The groups are shells around one centre, one inside the other: the same stretched ball of 3 dimensions in 8 sizes.
(in the rows, 128 means zero)
Known rows, each followed by its group:
| 101 |  86 | 177 | 187 | 131 | 185 | 129 | 126 |  60 | 100 | 168 | 162 | 142 |  vali
| 126 | 169 | 178 | 137 | 103 | 154 | 165 | 122 |  62 | 170 | 150 | 152 | 213 |  dore
| 107 | 123 | 180 | 168 | 122 | 179 | 151 | 116 |  57 | 153 | 169 | 152 | 182 |  nelat
| 106 | 125 | 180 | 167 | 124 | 181 | 152 | 117 |  57 | 162 | 178 | 158 | 185 |  vali
| 126 | 167 | 183 | 142 |  96 | 152 | 170 | 109 |  59 | 157 | 116 | 117 | 215 |  nelat
| 118 | 131 | 183 | 163 | 103 | 161 | 154 | 110 |  59 | 109 | 105 | 109 | 181 |  Zaze
| 115 | 150 | 180 | 152 | 113 | 168 | 163 | 115 |  57 | 174 | 162 | 148 | 205 |  Kuge
| 100 |  89 | 178 | 186 | 132 | 186 | 133 | 123 |  58 | 111 | 172 | 161 | 148 |  dore
| 131 | 162 | 177 | 139 |  96 | 144 | 158 | 126 |  65 | 127 | 118 | 137 | 197 |  dore
| 127 | 176 | 182 | 136 |  96 | 152 | 173 | 111 |  59 | 173 | 128 | 126 | 223 |  Zaze
| 118 | 155 | 181 | 149 | 108 | 164 | 165 | 113 |  58 | 170 | 150 | 139 | 207 |  nelat
| 125 | 151 | 182 | 150 |  96 | 151 | 161 | 111 |  60 | 124 | 101 | 111 | 196 |  Fano
| 126 | 163 | 184 | 144 |  95 | 153 | 170 | 107 |  58 | 150 | 109 | 110 | 212 |  Kuge
| 112 | 131 | 183 | 165 | 112 | 172 | 158 | 108 |  56 | 143 | 138 | 125 | 189 |  Fano
|  95 |  66 | 182 | 203 | 131 | 192 | 128 | 112 |  56 |  75 | 140 | 129 | 130 |  vali
| 140 | 195 | 178 | 120 |  86 | 134 | 173 | 123 |  65 | 163 | 115 | 134 | 228 |  Kuge
| 115 | 114 | 183 | 172 | 107 | 164 | 145 | 112 |  59 |  88 | 104 | 111 | 164 |  mefe
| 102 |  87 | 181 | 189 | 124 | 182 | 135 | 115 |  58 |  89 | 138 | 133 | 145 |  gul
| 106 | 120 | 180 | 170 | 123 | 180 | 150 | 116 |  57 | 148 | 169 | 152 | 179 |  Fano
| 119 | 120 | 180 | 166 | 106 | 160 | 144 | 120 |  62 |  91 | 113 | 126 | 166 |  Zaze
| 121 | 124 | 181 | 163 | 102 | 156 | 146 | 118 |  62 |  87 | 102 | 118 | 169 |  mefe
| 111 | 119 | 178 | 167 | 119 | 172 | 144 | 124 |  61 | 127 | 159 | 156 | 170 |  gul
| 117 | 150 | 178 | 150 | 114 | 167 | 159 | 121 |  59 | 170 | 168 | 158 | 201 |  mefe
| 123 | 166 | 181 | 142 | 102 | 157 | 168 | 114 |  59 | 169 | 139 | 135 | 214 |  gul

New rows, each followed by its group:
| 108 | 123 | 182 | 170 | 118 | 177 | 154 | 110 |  56 | 144 | 150 | 135 | 182 |  gul
| 122 | 167 | 180 | 141 | 105 | 159 | 169 | 115 |  59 | 179 | 150 | 143 | 216 |  dore
| 126 | 148 | 178 | 148 | 101 | 152 | 153 | 124 |  64 | 123 | 125 | 138 | 189 |  gul
| 112 | 105 | 182 | 177 | 112 | 169 | 141 | 114 |  59 |  86 | 115 | 120 | 157 |  Zaze
| 132 | 184 | 182 | 131 |  88 | 144 | 177 | 109 |  60 | 165 | 108 | 113 | 227 |  Kuge
| 139 | 199 | 178 | 118 |  87 | 136 | 175 | 122 |  65 | 174 | 124 | 138 | 233 |  mefe
| 117 | 152 | 182 | 152 | 108 | 166 | 166 | 109 |  57 | 167 | 143 | 130 | 206 |  dore
| 123 | 162 | 179 | 143 | 105 | 158 | 164 | 119 |  60 | 168 | 151 | 148 | 209 |  Fano
| 101 |  74 | 181 | 195 | 125 | 183 | 127 | 118 |  59 |  68 | 133 | 132 | 132 |  vali
| 134 | 182 | 181 | 131 |  89 | 141 | 172 | 115 |  62 | 155 | 108 | 119 | 221 |  gul
| 138 | 193 | 179 | 123 |  86 | 137 | 175 | 118 |  63 | 165 | 112 | 126 | 229 |  nelat
| 141 | 195 | 179 | 120 |  83 | 133 | 174 | 121 |  65 | 157 | 106 | 126 | 228 |  dore
| 130 | 165 | 183 | 142 |  90 | 145 | 167 | 110 |  61 | 132 |  93 | 104 | 208 |  Kuge
| 122 | 151 | 183 | 151 | 100 | 157 | 164 | 109 |  59 | 141 | 115 | 115 | 201 |  gul
| 127 | 143 | 181 | 152 |  95 | 148 | 154 | 117 |  63 |  99 |  94 | 113 | 183 |  mefe
| 123 | 137 | 177 | 154 | 106 | 155 | 148 | 127 |  64 | 113 | 129 | 144 | 178 |  dore
| 129 | 172 | 177 | 134 | 100 | 149 | 164 | 125 |  64 | 162 | 143 | 152 | 211 |  Kuge
| 107 | 111 | 184 | 177 | 115 | 177 | 150 | 106 |  55 | 118 | 128 | 116 | 171 |  Kuge
| 127 | 164 | 183 | 143 |  94 | 151 | 169 | 109 |  59 | 148 | 109 | 112 | 211 |  nelat
| 116 | 140 | 184 | 160 | 105 | 165 | 161 | 106 |  57 | 139 | 121 | 114 | 195 |  dore
| 137 | 182 | 179 | 128 |  88 | 137 | 168 | 121 |  65 | 146 | 108 | 128 | 217 |  nelat
|  94 |  69 | 182 | 201 | 133 | 193 | 129 | 113 |  55 |  87 | 151 | 136 | 134 |  dore
| 136 | 183 | 181 | 129 |  87 | 138 | 172 | 116 |  63 | 148 | 102 | 117 | 220 |  Fano
| 105 | 113 | 183 | 176 | 120 | 180 | 150 | 109 |  55 | 133 | 148 | 132 | 174 |  gul
| 117 | 122 | 183 | 168 | 104 | 162 | 150 | 110 |  59 |  97 | 101 | 107 | 173 |  mefe
| 108 | 128 | 181 | 166 | 120 | 178 | 155 | 113 |  56 | 158 | 166 | 147 | 187 |  Zaze
|  92 |  80 | 181 | 195 | 138 | 199 | 135 | 115 |  54 | 126 | 183 | 157 | 149 |  vali
